The rows come from 6 hidden closed curves, with some noise, and rows from the same curve form a group. Each curve winds through 8 dimensions. The rows are also pushed far along 5 directions, which tell nothing about the answers.
Some rows, each with its group after it:
[ -8  13 -19 -19 -24 -28 -31  14   0  47   4 -20 -22  27  31   3 -33 -15]
T
[ 41  -2 -15  -3  27   9  17  10  -2 -13 -23  -4  -5   6  28   2 -21  26]
P
[  3  -6   9  19  -8  24  23 -14 -14  15   9  19   6 -23  15  -9 -25   4]
Y
[-24 -11  13 -16 -40   0 -15   3 -22  32  27  20  29  36  13  -6 -16 -46]
Z
[ 17  18 -34  21 -29   0   2  -4   5  22   5 -23 -19   4  12  13 -64   1]
P
[ 17  -3  13  12  37  35  17   6  -6 -36   1  30  13 -12  -6  -3  51  -4]
H
[ -1 -15 -13   6 -14 -10  18  -1  10   1 -18 -20 -17  -6 -19  -8 -28  21]
G
[ -5   5  17  -1  -2  -3  -9   2   6 -12  -3  12  24  10 -11   2  58 -27]
Z
[-18   8   8  -5 -24 -21 -17  17  -4  15  18  14  -1   8  -6 -11 -15 -29]
H
[  5 -15 -14  40 -20  26  26  -5   8 -15 -28  31  -5 -36 -38   9  -7  -4]
Z
[  8 -11 -14  -9 -15  28   1   6 -15 -13 -21  25 -17  29  26  -8 -35  -5]
P
[ -2  13 -28  15  -9 -13 -15  -3   9  11  16 -29 -53 -10 -23  -3 -35  -2]
Z
[-23  12 -23  22 -38 -20 -15 -21  16  38  25 -27 -34   1 -24 -15 -65   2]
Z
[ -2  -5  12  -2  -3   0   6  -4   1 -13  -1  10 -14   7  12 -20  -7  -8]
G
[-20 -29  12 -29 -39  15  11  18 -26   0 -11  38   1  16   3 -41 -15 -37]
P
[ 19  18 -13   0  32  18 -19   2   2 -19 -23   9 -36  18  36  -4   6  27]
Y
[ 34  21 -32  -3  21 -12  -2  28  -2   8 -10 -36 -50 -16   9  -7 -14  26]
P
[ 27  -1 -26   6  38  17   0  10  -6 -37  -9   6 -40 -23 -27  -4  -6   8]
Y
[-14  -1  10 -31 -19 -35 -18  21  -6  -3  -7 -19   9  14 -21  -9  25 -12]
H
[ -5 -11  -4  -7 -27 -16  15  -2   4  10   6 -21  18   3 -26 -15 -30   1]
T
[ 13  -4  16   4  16  20  10   1   0 -37 -23  42   2  11  23  -8  12  -3]
H
[-18  10  15   5  -9 -31  -9 -13   6  48  40 -37  26  -3  21  42   1   3]
G
[ -8   5  37   7  26  -3  -3  -5   7 -10  22  23  22   9  24  13  38 -14]
G
[-12  16  38   2  29 -24  -9 -13  18   4  37 -11  20  14  31  20  37 -10]
G
[ -8 -25   6 -59  12 -12 -18  24 -13 -30  -9  -8  -8  33 -18 -25  44 -28]
P
[  7  19   4  23   5 -35  16  -2  17  13   4 -59 -21 -19   2  13 -17  26]
G
[ -9 -11  15 -23  -7  19  -5   3 -18  -5 -14  26  23  30   8 -34  14  -3]
Z
[-18 -25  17   2 -27  -3  18 -26   6   2   5   3  25   0 -16   1  -1 -30]
Z
[  5   6   8   6  41  -3   8 -26  13  12  31 -31  23   0  18  32   5  16]
Y
[  4 -16  -3  -9   8 -11  -2   2   5 -16  -5 -13 -19   5  -8   1  12  15]
G
[-10 -16   8  10 -17  27  13  -9 -14  16  21  44  24  -1  12   1 -36 -10]
T
[  0  -1  -3  34 -19   4  35  -3   3  27  13  -5  28 -43 -20  15 -39  23]
G
[ 30   2 -21  -2   5  24   4  31 -23  13 -21  17  -9   5  38   8 -26  19]
P
[  2  -7  -6 -20   7 -32  14  -8  21  -7   3 -55 -12   0 -19 -17  -4  15]
G
[  3  -4   7  39  -2  52  31 -12  -2 -38 -22  65  25 -22 -23  -2 -14  -7]
G
[ -9  15 -38  21 -37 -16 -15  -7  17  23  -1 -33 -52  -1 -17 -12 -62  35]
G
[-10 -17  28 -15  -7 -12   9 -27  -1 -15  12 -11  27  -7 -29 -20  32 -35]
Z
[ -7  -4  -3 -17  15   7 -15  19  -5 -12 -22  15 -25   8  -2 -13  29   8]
P
[  7  15  18  29  16  11   3  11   5 -22  -3  43  28  -7  -4  20  20  -5]
H
[-12 -12  42  -4  -1  12  13 -11  -9 -37  10  26  29  10   0   1  37 -40]
Z
[-19  -8  37  -2   0  13   4 -27 -12   6  26  20  29   6  34  12  10 -27]
Z
[ 15   2   4 -13  24  15  -1  25 -12 -40  -6  13 -25  19   8 -17  21 -18]
Z
[ -4  12   7  -7 -11   3  -6   1  -1  41  -5  18  10  31  74   2 -33  -5]
T
[  7  -4  14  19   8 -17  33   0  11 -24  -4 -24  -3 -29 -39  -1   6  -9]
G
[ 19 -10 -37   9 -10  20 -10  11 -12  -7 -26  31 -26 -27 -34  -8 -12   3]
P
[ 16  16   4   0  32 -26   2   0  17  -6 -12 -29   4   3  13  18  -6  11]
T
[ -7  -3  31   2   5  20   7  -1  -4 -42 -16  34  14  -3   7  11  67 -27]
Z
[ 28  -1  -3   9  43  61   0   0 -16 -44 -17  55   0  -1  11  -7  43   9]
Y
[-17   8  -2 -44  13 -36 -53  13   7  17  -5 -27 -37  52  29 -21  26   7]
H
[-28  19  40 -11  31  -6 -13  -9   3  14  40  -7  30  21  59  39  37   2]
H
[ -2   6 -20  37 -23   2   2 -11  16  -6  -1  12 -29 -24 -42 -13 -35  -6]
H
[ -1 -26 -11   5 -12  23  -2  -6 -10  -4 -22  29 -20   5  -7 -10  -3  -1]
Y
[  9  -5 -41  16 -32  11   8   9  -4  19 -26  -9 -17 -10 -34 -19 -49  27]
Z
[-13   9  41 -12  12 -24  -4 -21  18 -16  18 -10  25  20  24   4  36 -25]
H
[ -8  16   7 -35  15 -25 -27 -13  11   3   8 -50 -18  28  16 -29  49   5]
Y
[  7 -26  15 -18  17  11   8   0 -11 -24  -4   1  28   2 -20  -3  65 -14]
H
[  7  16 -23  12 -21  -2  -7  26  -5  17   1   0 -17   9   5  -7 -47  26]
T
[ 35  -2 -16  23  10   3  35  10   7 -26 -20  -5 -13 -31 -28   0 -26  -4]
T
[ -6  22   7  28  18  15   5 -22   7  12  23   3  -3 -19  31  23 -18  24]
T
[-16 -12  -9  -7 -43  35  -1   4 -20   6 -33  37 -11  25  27 -15 -34   7]
P
[-16  -2   2   9 -26 -10  16 -18  13   6  13 -25  13  12  -6  14 -33 -13]
P
[ 11  -5  15 -20  18  12   5   7 -15 -32 -13   3   3   3  16  -4  39   6]
T
[ 17  17   6  18  22  16   9   6  -3 -14  -1   5 -19 -11  37  19   0  12]
T
[ -6 -15   1   8 -26   9  26  -6  -8   2   8  -7  12 -24 -27 -13 -15  -1]
H
[ -3  -9  -1 -11  10  -5   0  -1  -3 -21 -13  -6  -5 -11 -25  -1   4   5]
Y
[ -7   8  23 -22  55   2 -15 -28  11 -29   8 -13  16  18  29  24  57   2]
G
[-14   0   7 -10 -11  12 -26 -22   0   7  -5  11  17  37  27   3  35  -5]
Y
[ 46  14   3   8  55  24   8  23 -14 -28 -17  26   1  -7  40  22  18  11]
T
[-18 -30  12 -18 -39  24  12   9 -29 -17 -14  29  19   6 -24 -21   8 -30]
Z
[  3  -6  -1 -20  21  -2   3   6  12 -38 -12  -1 -16   0 -29 -37  29   3]
G
[-14 -17  17 -14 -31   6   1 -16  -6   4 -15  14  31  27  14 -10   8 -13]
Y
[ 37  -6  19  -2  56 -12  25   2   9 -44   2 -34  21  -9 -16  13  56   1]
H
[-12 -11  -4 -16 -18 -25 -13 -29  10   0   6 -26  -4  -4 -27   2  14 -24]
P
[ -3  17  14  30   3  -1   2 -13  11 -13  34   8  28 -18 -27  20  14 -23]
G
[ 15 -19 -29  -3  -9  16  -1  38 -15  -1 -26  28 -29  11 -13 -23 -28   8]
H
[ 35 -16 -21   8  13   7  20  31  -5 -26 -47  15 -37 -11 -20 -22 -16  15]
Y
[ -5 -26  -4  13 -24  44   1 -16 -18  -8 -27  74  11 -10   1   4 -10 -11]
P
[ 11  17  17   9  17   0  15  -5   1  -4   9 -27  17 -14  30  41  29   7]
T
[ -5  -8  -8  -9 -15 -16 -11 -20  14 -25   3 -36  -6   7 -56 -18  42 -26]
Y
[  7  22  10   1  31 -13 -13  15   8 -16  22  -9   2   6   1  14  42 -12]
T
[ -5  16  15  -8  -2   3  -8  -5 -14  40  22  11  40   1  39  13  -2 -11]
T
[ -7 -26   7  30  -3  34  33  -5  -7 -12  -6  31  29 -25 -29  17  -5  16]
H
[-41 -30   3 -25 -49   3 -10   1 -22   9  -2  17   0   2 -32 -14   1 -34]
P
[  8  -4 -19 -14   7 -19  -7 -13  16  16 -12 -43 -29  -5   6  -2   9   4]
Z
[  7  13   7 -13  41 -31 -10  -8  12  -3  25 -44  26   0 -13  18  21  18]
T
[-24 -24  22 -10   4   1  -2  -2  -4   6  14  43  36  -5 -21  -4  19 -29]
P
[ 20 -24  -4   3 -24  33  10  11 -23 -13 -38  48  12  12   2 -12   6 -13]
Y
[-25  -5  29  25   6  16   9  -8   2 -30  10  46  19 -21 -30  10  20 -13]
H
[-10  -6  31   3  36 -16  11 -12  16 -39  13   0  10 -17 -38   0  35 -25]
Y
[ 21   6 -18  -3  -7  -5  11   7   0  -6   3 -28 -12 -14 -37 -41   5  -4]
Y

New rows. What belongs after each?
[ -6  20  -1   8 -15 -44  -9 -11  32  15   8 -40  -2  12 -15 -12 -11   0]
H
[ -6  10   8   0 -21 -17   3  -5   4  23   5 -10   1  10  26 -14 -35   7]
H
[  7 -24 -18 -30 -12   3 -14  29 -12 -20 -49  38 -24  20 -21 -41 -11 -20]
T
[  3  12  11  21   5 -18  16  -6  13  -2  -4 -27   7 -22 -20   7   7  17]
Y
[ -5 -20  14  12 -17   5  23 -26  -4 -17  10   6  15 -30 -46 -18  -6 -26]
Z
[ -6  11   9   8  -7 -12   3 -17  13  27  18  -7  17  20  33   6 -35  -8]
Y
[  0  -5  -2 -33  25 -12 -23  -2  -9   7   4 -25 -30  13  24  -3  18   4]
Y
[-12 -12 -15  23 -53  29  13  16 -16   7 -13  38   1   3 -20  -6 -49  -9]
Z
[ -5   4 -10 -33   6  -2 -35  14 -15  11  -4 -11 -33  22  34  -3  20  10]
H
[ -8 -24 -18  12 -35  28   5   8 -16   8 -18  35  11  -8 -30   2 -10   3]
H
[24 13  0 30 26 29 22 -4  3  5 -5  5 23 -1 47 41 -5 42]
H
[ 11  -5 -13  24   7   7  19 -11  -5   5  25  -4  20 -42 -40  19 -29   7]
T
[-22   4  -8  -9 -21 -27 -16  -7   9  20   6 -39 -20  10   2  12 -16   8]
T
[-13  16  -1 -21   6 -21 -27   3   9   4  -2 -39 -19  39  15  -3  21  13]
Z
[-13   0  21 -13   2  12 -14  -1 -15 -26   1  32   5   2 -10 -10  43 -47]
G
[ 10  -6   1   4  21  12  15  19  -9 -47 -17  11 -28 -23 -25 -10   5  16]
H
[ 38  -2 -42 -10  10   3  -2  34 -10 -25 -49   2 -50 -19 -33 -29 -20   7]
T
[-22  15  13  38 -21  10   7 -20   6  20   3  20  28 -13  18  34 -31  29]
H
[ 19 -10 -19  31 -30  23  27   5  -3  -1 -20  24  -8 -17 -31 -32 -33   2]
Y
[ 43 -17 -28 -21  12  -8  11  26 -13 -37 -20 -24 -36 -12 -44 -28   3 -16]
Y
[  8  14   7  12  32  32  -9   3 -11  14  -3  48  29  16  61  38 -11  19]
Y
[  4   4  30   3  27  15  -7  16  -9 -22 -15  49  26  10  17  -1  45   0]
H
[ -7   8  31   4  41  -3   5 -40  15  12  23 -20  19  -1  51  27  20   6]
Z
[-10  19  -5  -1   3 -30  -6  12  11   5  27 -39 -26  -5 -12   4 -16   3]
H
[  6  25  -6  34  18  31  -6 -18   5   6  -1  24  -8  -2  40  19 -25  31]
Y
[ 28  20 -23  22  24  16   3   1   3 -18 -19 -22 -10  -7   9  40  -5  41]
P
[  4  12  -2  12 -12 -29   4  -4   9  31   1 -38 -26  -5  17  -3 -30  12]
Y
[ 15  10 -12 -20  15  14 -14  17 -12  19 -11   3   5  30  49  -3   3  40]
T
[-11  -5  -4   5 -21 -17   0 -17  14  35  33 -30  13   5 -15  -2  -8 -21]
H
[  2  -5  17 -29  36   4 -13 -10  -6 -10 -10  -7 -11  25  65  24  34   6]
T
[-21 -12  -8 -16 -17  23 -14 -11 -10  14  -2  23  11  16  -2 -19  -6   3]
Y
[  5  -3 -11   9 -41   8  18   3  -8  -7  -5  11  -8 -24 -33 -29 -28 -26]
P
[ 29  29   3  26  57  -1   5 -23  26  -9  26 -40   3  -8  27  43  36  16]
H
[ -3   8  18  -8   5 -44  17 -16  14  10  35 -59   9 -15 -13  -8 -15 -16]
Y
[ 23   8  11  -9  41 -11   0   2  -4 -19  15 -42   8  16  18  31  26   1]
Z
[  9  14 -19   3 -16 -25   0   5   9  18 -10 -36 -41   4  14 -23 -58  30]
H
[  5 -11 -14  -5   5  21 -21 -12 -11  39 -13  26  -2  22  40  -4 -20  17]
Z
[-22 -13  -2  -9 -47 -10  -6  16  -8 -10 -16  21  -1  -7 -56 -30  -8 -33]
T
[-11  -4  -4 -16 -18  -5   6  -5  -3  -6  10 -34  -8 -10 -24  -9  16  -4]
H
[  7   0 -15   8 -26   4   3  31  -3  -8 -35  17 -23  13   2 -10 -32   9]
T
[-34 -10  15 -47 -23 -19 -37  -3  -3  -2  -8  11 -10  44   5 -34  24 -39]
Y
[-13  -6  14 -11   3   1 -10  17 -17 -18  -4  24  -6   0   1   5   9  -4]
H
[  4   7  18 -24  -7  -4 -16  -3  -1  -2 -12  -3  31  44  33  -8  49 -15]
Y
[-43   4  35  26  -7 -18   7 -30  19  -2  45  -3  29 -24 -38  19  10 -24]
H
[ 28  -4 -25   8  31  29  -1  13  -6 -30 -22  16 -16  -9 -26  -3  25  18]
Y
[ 13  -5 -15  10 -16   4   7  27 -13 -18 -29  16  -6 -16 -32   0 -16  15]
H
[ 12   7  -3  38  26  32   1 -14   5  22  -3  37  13  -4  38  33 -12  21]
Z
[-12   1  -6  16  -1  16  -4 -16   3  35   8  25  -1  16  46  14 -60  26]
T
[  1 -15  10 -23 -12 -23   4 -14   7 -25 -11 -34   4  15 -23 -16  27 -22]
Y
[ 25 -17 -12 -12  21  21   6  40 -23 -22 -39  44 -21  -4  -5 -23  -3   6]
Y
[-25 -21 -13 -14 -29 -13   2 -16   5   1  23 -38 -23 -13 -54 -18   1 -22]
H
[ 27   9  25  -5  56  20  10   0  -9 -27  -4   5  13   4  49  13  44   6]
Z
[ -2  -1  19  23  -1   9  19 -19  10   2  10  22  37   5  11  14 -16 -13]
Y
[  4  -4  11 -15  34  18 -11 -21   4 -15  -6   4  31  36  32  23  42  11]
Y
[-16 -13  -6   7 -29   2   7   2   6   5  -1  10  -2   0 -41 -35 -14  -7]
H
[-14   7  10  25 -11   8  19 -15  12  -3  30  19  42 -30 -43  -1  -5 -23]
G
[ 44  -3  -1 -15  35  15   7  15 -17 -31 -24   0 -10  15  27 -10  19  10]
Z
[ -3  12  -9  25  12 -13   2  15   5  19  13 -21 -12 -16 -10  19 -35  39]
H
[-11   0   2  23   0  20   2 -21  -3  17  19  14  20   3  28  50 -35   2]
P
[28 27  7  4 64 27 -6 17 -8  3 -9 32 -8 12 77  6  5 39]
Y
[  1  -3  15   0  13 -32  21 -10  16 -30   3 -53 -18 -26 -35  -8  19   4]
G
[  7  18 -14  -7 -13 -13 -13  13  -7  35  11 -12 -13   5  26  -5 -36  -8]
T
[ 12   3 -21  -2  42 -26  -4  -6  24  14   2 -45 -24   0   9  17 -25  43]
P
[-16   2  -6  -8 -17   1 -15  -2   0  36  11  -5  -7  32  46  15 -12   4]
T
[-14   6  22  -5  -7 -33  -2 -15  10   8  15 -29   9   3   7   0  -6  -3]
H
[-15   9  27   4   8  -9 -10 -40  14  35  22  -1  26  22  51   8   1  -2]
Z
[-18  -5  -4  14 -14   0  -1 -32   9  20   2  -8  -3  -8 -11  -7 -24  14]
Z
[ 15  -2  10  10  20  30   8 -17   0 -25  12  25  27   7   2   3  27 -21]
Y
[ 28   4 -13  13  55   8   6  15   5 -14 -11  10 -18 -21   2  11   0  33]
P
[-14   3   1 -55 -13 -25 -44  24 -14  17   1 -23  -5  49  27  -8  39 -11]
T
[  9  -3 -14 -35   4  13 -13  10  -3 -33 -39   9 -20  36   3 -41  16  -3]
G
[-32 -23  38   5 -22  19  25 -24  -6 -12   7  30  48   2  -9  -1   8 -26]
Z
[  2   5   1 -19  14  15 -26  37 -19 -27 -23  40 -18  14   8  -9  39   0]
H
[-18  23  -7  -6 -19 -40 -25   9   6  26  32 -43  -9  -3 -19  10  -1 -13]
H
[  9  -6  12  37   4  28  30 -11   4 -27 -10  43  13 -15   3  12 -22   3]
H
[-10   2  -5  16 -19  26 -11  -3  -3  -4 -10  47 -11  -1  -6 -16   1  -9]
H
[ 44  16 -41  21   9  -5   4  12  14  -8 -23 -41 -34  -3 -23  -6  -3  28]
Y
[ 29  18  -3   1  24  21 -13   9  -8  17 -16  12   6  23  68  10  17  31]
H
[ -7   0  -3 -61 -21 -22 -38   7 -17  15  -5 -28 -11  36  27 -23  32 -24]
P
[ 17  18  -6 -16   8 -10  -9  15  -1  25  10 -33   7  22  38   5  14  10]
H
[ 17  13  -9  19  29  17  12  -8  -2  -2   2  -8   4 -27   3  17 -11  49]
T
[ 12  -7  -9 -32  11 -28  -7   5   0  -7  24 -42 -21   3 -31 -30  20 -36]
Y
[ -3  -5   5 -18  24  -3 -16 -24   3   2  -8 -18 -11  18  25  -3  20  18]
Z
[-11   0 -18  17 -46  13   5   5   1   1 -24  13 -38  -8  -6 -13 -28  -1]
Z
[-16 -33 -12  -6 -57  25   6  19 -19  -8 -29  46 -21  15 -12 -25 -29 -21]
T
[ -9 -23  14  -5 -19  -8  15 -26   3  15  14  -4  25  -1 -14 -13 -11 -31]
Z
[  5 -18 -19 -13  -3 -10 -13 -12  -1  14  -1 -14 -11  -2 -31 -21   0 -14]
Z
[ -2   9  11  18 -16 -12  11 -10  12   4   4 -11  40  -4 -17  16   0  -6]
Y
[-10 -10 -16  -5 -31  11 -15  24 -13  42 -10  36  -9  33  29 -16 -47   6]
H
[ 19  12 -37  29 -12 -11  14  11  16  36  -1 -30 -18 -10   1  10 -64  50]
G
[  6  -2  11 -24  20   1 -14  25  -2 -31 -26  29  20  25 -13 -19  54 -12]
T
[ 13  17  -9  12   5   5  13  10  -1  -9   1 -25 -26 -15   4   2 -16  11]
Z
[ 15 -18  -8   9  13  17  28  -4  -3 -33 -20  -8 -15 -10 -24  -8 -17  17]
Z
[  2 -10 -11  12 -20  24  -5  20 -23  27 -15  43  -8   0  29   8 -25  15]
G
[ 17   2  -9 -27  20 -35  -4   6   2 -14   4 -60 -11   0 -19  -7   3  20]
T
[ -2  -6  13 -39  25   6 -29  18 -18 -27 -14  24 -17  24  12 -15  63 -36]
G
[ -4   7  -2  27 -14  -5   5  -8   3  30  38 -11  25 -22 -16  33 -13 -16]
H
[ -5 -14 -19 -12 -23  19 -22  36 -22 -17 -24  48 -28   8 -28 -25   5 -16]
T
[  7 -20 -21  10 -10  22  14   4  -7   7 -14   0  -9 -10 -18  -7 -18  25]
H
